There are 8 hidden switches. A switch that is on adds its own fixed numbers to the row, and there is some noise. The rows also spread widely along 12 directions, which tell nothing about the answers.
In the rows, 128 means zero.
Some rows, each with its switches (1 for on, 0 for off) after it:
[118 149 125 141 131 108 155 101 116 151 136 109  85 121 108 120 111 135
  79 116 109 125 186 151 103]  0 1 0 1 0 1 1 1
[125 143 111 135 135 116 151 145 115 135  95 131 132 142 108 136 142 126
 105 158 110  89 126  83  90]  0 1 0 0 0 1 1 0
[115 155 166  78 180 112 146 134 153 109 125 112  92  93 136  84 111 113
 163 149 126 147 114 127 173]  0 1 0 0 1 1 1 1
[135  92 132  96 128 143 115  72  93 184 127  50  73 105 114 124  94 161
 123  77 100 129 193 199 117]  1 0 1 1 1 1 1 1
[140 124 158  80 158 139 134 117 125 177 123  49  94  91 135 111 127 143
 162 127 109 112 121 138 138]  1 1 1 1 0 1 1 1
[133  99 128 132 163 128 111  96 130 103 147 104 146  66  87 116 147 161
 166  97 114 180 148 118 102]  1 0 0 1 0 1 0 0
[128 143 126 126 161 135 131 151 125 131  99  87 141  95 101 128 152 122
 133 158 116 111 129  94  85]  1 0 0 0 0 0 0 0
[144 125 143 122 156 138 114 100 114 169 117  76  94  69 106  87 160 124
 157 112  70 142 126  99  91]  0 0 0 0 0 1 0 0
[ 74 153 165  99 185 101 174 108 120 144 236  65 152  68 121 118 165  66
 177 115 150 165  48 129 110]  1 0 0 1 1 0 1 1
[ 64 154 123 158 164 107 154 116 141  85 126 154 108 100  77 123 118 135
  93 175 159 122  94 124 119]  0 1 0 1 0 1 0 1
[125 129  72 122 115 130 147 119 107  75 193 131 107 178 178 155 100 163
 117 157 131  90  99  96 118]  0 0 0 0 0 1 0 0
[145 103 128 112 125 158 130 106 123 102  99 107 120 127 124 148 140 176
 144 147  90 101  84  92 128]  1 1 1 0 1 1 0 0
[144  90 137 112 167 149 145 141 120 137 143  72 160 118 159 133 123 166
 138 101 131  81 104 164 135]  1 0 0 1 0 1 0 0
[157  87 146 171 119 159 156  72 124  65 127 170  72 134 151 106 110 196
  81  87  57 130  88 126 173]  0 1 0 0 0 1 1 0
[112 184 116 151 134 130 158 143 132  84 111 110 119 118 104 141 133 123
  67 182 113  95 145 110  91]  0 1 0 0 1 0 0 0
[170  78 128  76 107 175 117 118 116 155 157  67  98 154 166 134 107 126
 159  67  68 141 149 134 136]  1 1 0 1 1 0 0 0
[131 116 137 128 160 107 153 130 139  89 159 136 132 108 151  88 117 152
 139  92 105 162 113 118 138]  0 1 1 1 0 1 0 1
[113  79 116 118 165 127 134 185 108 138  20 189 129 177 129  71 112 102
 108 113  71  90  60  78 102]  0 0 1 0 1 0 1 1
[120 121 124 160 106 137 172  53  90 128 156 122 101 132 133 166 135 160
  79 119 110  84 102 147 123]  0 1 0 0 1 0 1 0
[142 136 129  78 157 123 129 127 134 141 155  95 103 110 136 113 147 113
 203 138 109 168 122  68 120]  1 0 0 0 0 1 0 0
[130 123 105 139 175 102 145 113 123  46 145 168 117  90 167  78 129 178
 132 137 105 139  74 102 129]  0 1 1 0 1 0 0 0
[153 122 145 100 110 147 140  95 111 177 118  76  75 140 122 118 147 123
 122  98  32 132 131 100  95]  1 1 1 1 1 1 1 1
[133 145 105 116 130 131 150 124 107 132 164  64 109 121 145 136 117 129
 102 131 107 103 152 148  93]  1 1 0 0 1 0 0 0
[159 112 182 108 153 186 110 158 129 158  55  27 175  85  89 133 163 124
 152 130  89  77 116 107 118]  0 0 0 0 0 1 1 0
[116 134 119 123 168 116 141 192 130  98 103 117 132 100 109  89 110 101
 118 138 120 145 129 114 105]  1 1 1 0 0 0 1 0
[107 106 105 123 168 115 124 134 116 128  98 129 154 109  91 134 139 145
 154 147 146 112 112 102  94]  1 0 0 0 0 1 0 0

New rows. What belongs after each?
[161  89 143 114 141 146 131  99 117 128 108  83 144 124 153 136 120 185
 127  77  94 107 167 161 133]  1 0 0 0 1 0 0 1
[129 119 110  82 196 100 124 174 145  88 162 110 164  93 144  91 130 133
 199 139 145 157 112  97 121]  1 1 0 1 0 1 0 0
[129  82 109  98 123 130 163 127 124 122 108 216  81 226 154 136  92 129
 121 100 101 142 116 102 156]  1 0 0 1 1 1 1 0
[121  59 102 104 139 142 142 148 110 133 127 159 117 189 161 124  89 132
 143  98 122 106  69 120 143]  1 0 0 0 0 1 0 0
[103 124 108 123 147 102 156 165 120 166  97 152 123 142 102 120 106 105
 115 129 145 122 152 127 104]  0 1 1 1 0 1 0 0
[112  92 136 124 163 127 152  96 113 123 139 109  73 114 143  94  63 171
  75  82 120 109 139 240 162]  1 1 0 1 1 1 1 1
[147 131 125  61 100 209  95 167 155  93 147  74  57 177 141 131  96  87
 165 160  69 145 100  44 147]  0 0 0 1 0 1 0 0
[133 128 104 132 144  94 160 108  96 117 162 119 116 116 137 107 128 145
 105  97  92 149 148 134  81]  1 0 1 0 1 1 1 0
[ 92  84 123 109 174 139  92 181 128  94  89  89 187  76  69 113 103 118
 167 143 165 112 101 133 125]  0 1 0 0 0 1 1 0
[ 85 138 104 185 163 103 158  96 100  81 153  88 194  55  82 159 154 176
  79 151 163  79 113 170  64]  1 1 0 0 1 0 0 0
[140 116 105  83 156 134 127 172 138  75 137 141 127 155 176 119 111 137
 167 161 128 114  92  69 151]  0 1 0 1 0 0 1 0
[148 107 117  99 115 154 119  92  98 135  88 113  84 163 146 124 140 162
 134 139  50  82  78  61 107]  0 0 1 0 1 1 1 1
[141 161  90 118 102 117 162 109 120  94 205 140  71 178 172 139 112 130
 119 138  96 152 147  74 111]  0 0 0 0 0 1 0 0
[154 150 161  79 176 106 168 162 146 169  99 138  64 124 166  69 103 100
 149 123 108 150 165 128 176]  0 1 0 0 0 1 1 0
[135 148 181 120 181 112 175 103 140 117 145  94 132  80 154 118 130 170
 141 124 148 115 133 162 177]  0 0 0 0 0 1 1 1
[119  82 152 156 142 150 165 102  92 128 140 101 140 104 139 124 114 146
  91  71 113  98  80 189 139]  0 0 1 0 1 0 1 0
[128  95 107 118 137 137 131 124 100 142 123 134  56 139 131  84 111 120
 124 114  62 136  72  94 104]  1 0 1 0 0 1 1 0
[149 141 139 129 112 138 175 128 124 144 117 125 109 160 146 142 125 115
  93 107  88 119 167 123 126]  0 1 0 0 1 0 0 0
[119  90 160 101 118 173 118 142 124 137 111  89 118 136 100 113 108  75
 136  73  73 164 117 115 126]  0 0 1 1 1 0 1 1
[128 134  97 162  96 144 162 146 100 132 128 109  49 169 130 121  61 115
   4  99  75 107 194 185  95]  1 1 0 0 0 0 1 0
[100 121 113 116 128 124 163 114 110 121 173 146 101 156 117 132 135  96
 130 121  99 158  69  83  97]  1 0 1 1 1 1 1 0
[142 118 134 155 170 129 140 147 129  87 123 124 137  98 121  82 119 148
  87  93  86 139 147 144 110]  0 0 0 1 0 1 1 0
[134 122 140  63 162 128 128 113 120 193 121  82  88 126 136 121 134 130
 185 137 118 116 126 106 129]  1 0 0 1 0 1 1 1
[139 137 123  80 144 125 130 134 113 153 131  92 119 131 131 114 146  98
 165 135  92 131 131  80  99]  0 0 0 0 1 1 1 0
[116  60 147 111 130 157 151 139 132  93 123 158 107 147 141 129  72 131
 151  95 138 156  76 140 203]  1 1 1 0 0 0 1 0
[144 146  92 106 131 128 123 150 109 117 145  67 164 135 133 130 166 118
 141 152  75  89 108  56  48]  0 1 0 0 1 1 0 0
[137  97 167 135 186  90 163 105 101 189 130 108 167  47 126  93 153 133
 166  54 137 158 152 166 125]  0 0 1 0 0 0 1 0
[127 107  95 102 155 111 137 161 122 115 113 120 124 156 159 117  77 165
 117 133 138  85 149 149 128]  1 1 0 0 0 1 0 1
[ 86 127  98 127 154 102 150  78  95 110 154 144  67 126 136 115  99 150
 101 140 133 116 100 149 116]  1 0 0 0 1 0 1 1
[132 130 112 115 157 155 146 159 120 106 110 103  56 134 162  93  91 160
  79 170  94  60  67 140 136]  1 1 1 1 0 1 1 0
[104  91 129 135 147 153 133  92 112 134  78 137  84 131 119 139 111 171
 111 146 129  73  70 133 143]  1 0 0 0 0 0 0 1
[138  94 110 145 151 129 116 128 115 123 122 119 106  95 124  84  94 144
 104  74  98 151 184 166 110]  0 1 0 1 0 0 0 0
[116 133 120 114 160 136 152 119  92 161 150  54 102 105 141 135 119 150
 109 157 140  51  92 167 112]  1 0 0 0 0 1 1 0
[116 116 147 150 181 124 133 141 147  70 118 156 119  73  93  60 133 121
 124 112  86 177  86 103 127]  0 1 0 1 0 1 1 0
[140  96 110  98 151 139 113 126  99 107 174  52 155 100 159 126 126 163
 172 132 125  81  81 122 122]  0 1 0 0 0 1 1 0
[119  81 143  92 161 134 130 100 102 170 140  62 142  82 119 143 130 154
 192 119 162  97  89 162 152]  1 1 0 0 0 1 1 0
[102 121  66 136 143 113 132 132  92 124 147 110 123 126 126 132 128 136
 115 160 129  80  89 102  63]  1 1 0 0 0 0 0 0
[132 134 131 120 155 100 167 133 104 185 143  95 126 133 135  97 131  92
  90  64  80 144 184 154  70]  1 0 0 1 1 0 1 1
[112 114 112 120 168 122 140 182 122  91 166 108 171 116 151 105 106 105
 142 114 143 127 101 128 116]  0 0 0 0 0 0 0 0
[143 155 106  74 128 124 129 168 140 100 123 117 124 164 137 150 102 124
 160 171 144 136 202  77 130]  0 0 0 0 0 1 1 0
[146  97 165 107 133 149 125 110 131 150  67  99 132 113  99 148 132 152
 159 111 112 130 163 117 151]  1 1 0 0 0 0 1 1
[147  37 122  85 122 150 131 112 107 160  72 168  63 192 154 114  64 152
 135  69  92 122 136 162 182]  1 1 0 0 1 1 1 0
[143 123 161 122 138 140 163 132 126 159 122  80 134 118 111 126 138 109
 102  81  84 132 160 159 113]  1 1 0 1 1 1 1 0
[111 124 111 126 176  91 150 153 113 139  96 148 158 122 113 117 124 132
 126 139 157 101 144 125 104]  0 0 0 0 0 1 1 0
[159 145 167 111 110 140 195 144 144 112 189 105  99 163 180 134  92 109
 109  84 105 156 166 148 184]  0 1 0 0 0 1 1 0
[119 116 132 139 120 130 152  89 117 140 138 137  66 136 139 113 103 132
 107 100  95 138 122 129 139]  0 1 0 0 0 0 0 1
[128 159 155 129 133 119 221 154 134 128 159 124 136 166 154 158 134 110
  96 135 129 103 103 121 144]  1 1 0 0 0 1 1 0
[112 120 129 153 156 127 149 139 122  93 147  95 176  90 113 128 133 142
 116 128 136  99  89 136 109]  0 1 0 0 0 1 0 0
[129 119 115 147 139  93 147 111 128  52 145 191 135 144 131  94 119 134
 111  77  78 204 164  87 107]  0 0 0 0 1 0 1 1
[108 172 108  97 136 113 164 136 130 104 189 116  58 146 143 133  83 109
 120 165 149 157 158 129 137]  1 0 0 0 0 1 1 0
[143  88 152 100 133 167 115 142 131 146 132  81  93 116 103  97 111  91
 150  75  65 177 131 122 131]  1 1 0 1 0 1 1 0
[111 150 101  87 173 109 144 121 104 161 165  82  65 106 152  91 117 112
 136 154 118 109 109 144  95]  1 0 0 0 1 1 0 0
[102 109 124 113 184  98 110 152 153  86 118 156 150  90  89  70 129 110
 181 116 119 194 114  75 112]  0 1 0 1 0 1 0 1
[109 123  62 109 161 126 105 122 104  69 131 101 112 117 123 129 110 190
 112 193 134  63 100 129  92]  1 1 0 1 1 1 1 0
[104 129 141 114 138 144 135 134 116 124 150  67 122  93 103 137 108 114
 141 139 148 124 115 142 132]  0 0 1 0 0 1 1 0
[156  69 163 121 111 202 100 119 132 122  89  81 119 113 110 136 116 138
 150  91  80 128 114 117 161]  0 1 0 0 0 0 0 0
[112 156  64 120 154  84 137 184 123  44 184 137 144 132 150 102  91 113
 120 154 144 151 161  98  91]  0 1 0 0 0 0 1 0
[150  93 166 115 164 165 114 133 152  93 118 132  58  98 111  47 114 107
 145  74  34 221 106 101 150]  1 0 0 1 0 1 1 0
[123 125 156 148 126 121 192  94 119 165 166 129  73 114 127 109 131 110
 108  80  85 169  99 135 129]  1 1 1 0 0 1 0 0
[121 121  90 153 153 100 135 133 109 119 117 141 120 112 114  93 117 144
  97 119 106 116 144 126  79]  0 1 0 0 0 1 0 0
[156 110 147 124 139 118 162  80  91 178 154  39 147  68 144 167 122 195
 136  87 163 100 208 218 143]  1 1 1 0 0 0 1 0
[146 127 123 146 166 133 145 157 134  94 121 142 118 118 153  77 136 134
 101 123  72 119  92  94 108]  0 1 0 1 0 0 0 0
[126 161 135 110 140 134 170 143 124 150 107 103 106 173 130 133 145 109
  82 149  76  81 111  98  88]  1 0 0 1 1 1 1 1
[ 99  80 157 140 159 173 136 126 120  65 138  77 169  88  99 137 113 149
 114 111 131  99  43 178 147]  1 0 0 0 1 1 1 0
[125  93 120 131 113 153 142  99  89 164 132 109 124 150 131 146 140 116
 121  96  87  97  89 112  95]  0 0 0 0 1 0 0 0
[117  99 137 147 152 132 143  81 105  81 132 126 159  88 113 136 154 181
 138 125 121 110  60 117 125]  0 0 1 0 1 1 1 0
[103  96 110 120 137 132 139 143 108 147 110 122 149 131  93 138 135 106
 133 116 120 123 103 112  85]  1 1 1 1 1 0 0 0
